The rows of a group lie close to one hidden flat surface of 5 dimensions, which may be shifted away from zero. Surfaces can cross.
In the rows, zero is written as 128.
Known rows, each followed by its group:
[177 149 171 115 129 136  77 118 152 163 116 160 109] -> j_61
[104 120 117 108 104 107 119 130 103 160 142 146 136] -> j_882
[ 97 142  82 133 100 134 101 150 143 185  92 127 127] -> j_808
[138 129 186 130  71 163 178  91 106  74 143 108 121] -> j_61
[131 104 116  92 156  83 108 127 135 142 150 130 130] -> j_808
[ 94 126  86 148 113 133 142 138 118 141 113 127 146] -> j_61
[ 83 104 124 129 131 114 139 131  81 131 124 158 125] -> j_61
[204 104 143 100 159  76 130 104 120  90 181 102 169] -> j_882
[131 119 154 123 126 127 125 119 115 120 124 132 108] -> j_810
[137 154 124 161  82 160 152 133 110 114 125 106 161] -> j_808
[144 167 154 158 143 169 138 138 147 121 136 153 121] -> j_808
[182 132 136 158  92 120 107 136  59 141 111 140 187] -> j_61
[101 107 133  96 181 104 109 118 149 143 118 162  89] -> j_389
[ 85 106  97 132 153 109  99 159 120 155  85 133 106] -> j_810
[157 178 181 160 159 182 136 135 157 116 146 169 105] -> j_808
[ 47  79 104  99 189  90 143 123 126 125 122 153  91] -> j_389
[148 176 146 143  80 178  90 131 156 179  89 149 112] -> j_882
[159  97 119 122 143  88 105 134  98 118 118  99 147] -> j_810
[196 121 148 105 154  91 118 114 130 104 175 114 158] -> j_808
[ 80  86  73  89 198  56 119 142 133 146 158 136 129] -> j_808
[139 135 108 142 117 132 122 133 128 138 113 117 147] -> j_810
[169 122 152 105 149 107 139  96 137 114 175 135 142] -> j_810
[ 66 113 112 139 124 133 147 137 107 130 106 133 108] -> j_810
[ 73 104 148 127 117 143 168 111  98 100 116 138  97] -> j_389
[159 181 160 145 109 166  75 146 155 183 112 160 100] -> j_389
[138 104 161 150 118  92 107 138   4 136 117 179 163] -> j_61
[117 124 117 119 108 142 173 106 153  96 146  92 128] -> j_61
[176 116 170 108 131 110 129  98 111 101 156 126 137] -> j_61
[155  77 154  78 181  70 137  89 115  80 156 126 127] -> j_389
[180 149 166 139  85 156 111 115 126 127 108 120 126] -> j_810
[107 126 157 155  81 149 178 127  71  89 152 114 131] -> j_389
[185 131 125 143 100 122 130 121 112 111 130  94 178] -> j_389
[178 139 157 114 102 123 107 109 126 139 144 134 140] -> j_882
[ 85 124 124 139 129 138  98 151 127 159  73 141  84] -> j_810
[116 125 104 147 126 114 147 147  95 120 158 111 156] -> j_389
[150 149 149 145  91 162 133 118 128 122 116 122 130] -> j_882
[ 61 123 127 149 116 168 179 124 119 101 108 129  99] -> j_882
[ 94 134 169 103 161 145 103 120 166 155 118 180  53] -> j_882
[150 118 187  90 114 116 117  99 111 124 160 151 106] -> j_882
[137 106 172 104 120 113 149 103 101  91 163 119 119] -> j_808

New rows, each followed by its group:
[121 141 116 136 154 134 127 141 146 138 137 145 128] -> j_808
[125 103 157 102 160 104 126 113 124 121 141 142 103] -> j_810
[148 137 154 127 116 141 111 118 130 136 112 133 112] -> j_810
[113 149 125 150 110 154 112 141 136 159 100 143 115] -> j_389
[130 124 130  91 117 112  81 124 149 176 114 138 103] -> j_808
[127  98 130 104 179  86  94 133 125 138 120 133 107] -> j_810
[181 136 136 130 117 128  96 123 137 143 113 119 144] -> j_810
[105  88  94 119 165  84 131 136 108 121 136 117 140] -> j_810
[ 82 150 108 145 108 163 151 126 141 152 120 150 121] -> j_810
[ 88  82  96 129 144  92 156 131  82  97 134 105 146] -> j_810
[136 135 183 122  73 151 138 104 100 120 138 141 116] -> j_882
[105 126  98 108 157 101  97 139 148 178 126 155 121] -> j_882
[152 156  85 167 157 133 147 156 139 120 145 120 182] -> j_808
[159 154  61 145 109 135 118 138 172 156 112  94 177] -> j_61
[206 138 175 124 100 138 119 100 123 110 137 113 143] -> j_810
[117 120 133 102 125 112 109 122 135 149 133 135 109] -> j_808
[130 126 106 141 113 124 144 131 116 118 138 109 159] -> j_808
[140 140 134 142 101 146 141 118 127 127 125 124 141] -> j_810
[137 106 150  88 213  78 120 122 145 114 188 157 109] -> j_808
[127 111  95 124 167  92 139 138 122 119 163 119 157] -> j_808
[215 116 134 124 128  93 105 119 109 106 138  88 175] -> j_810
[ 83 125  91 169  74 151 166 144  85 114  92  98 153] -> j_810
[171 129 127 136 119 120 103 131 121 136 110 109 144] -> j_810
[127 145 101 154  80 169 126 126 141 144  54 119 138] -> j_389
[122 123 133 109 162 114 103 127 148 152 117 151 102] -> j_389
[168 114  90  95 167  70  79 132 155 164 146 124 155] -> j_808
[ 56 110 146 122  54 130 181 111  46 110 155 134 127] -> j_882
[146 124 140 126 146 115 144 123 121 100 162 124 141] -> j_808
[154 149 148 176 136 158 198 126  96  55 177 116 171] -> j_808
[154 137 103 135 153 131 117 130 161 132 119 116 140] -> j_882
[175 149 129 142 211 117 130 144 156 110 179 148 154] -> j_808
[ 68 137 139 125 135 157 145 115 150 150 131 174  83] -> j_810
[168 141 144 120 135 125  86 126 141 160 119 154 127] -> j_61
[165 141 180 101 120 130  93 111 144 154 136 160 102] -> j_882
[120 132 150 123 127 138 131 114 136 137 131 149 105] -> j_810
[110 126  74 144 114 145 128 130 142 145  61 120 146] -> j_389
[ 97 141  89 138 152 124  97 158 143 177 118 153 120] -> j_389
[124 114  90 113 137  95 117 135 127 143 140 118 146] -> j_808
[127 148 184 137 106 152 127 132 112 131 148 151  92] -> j_389
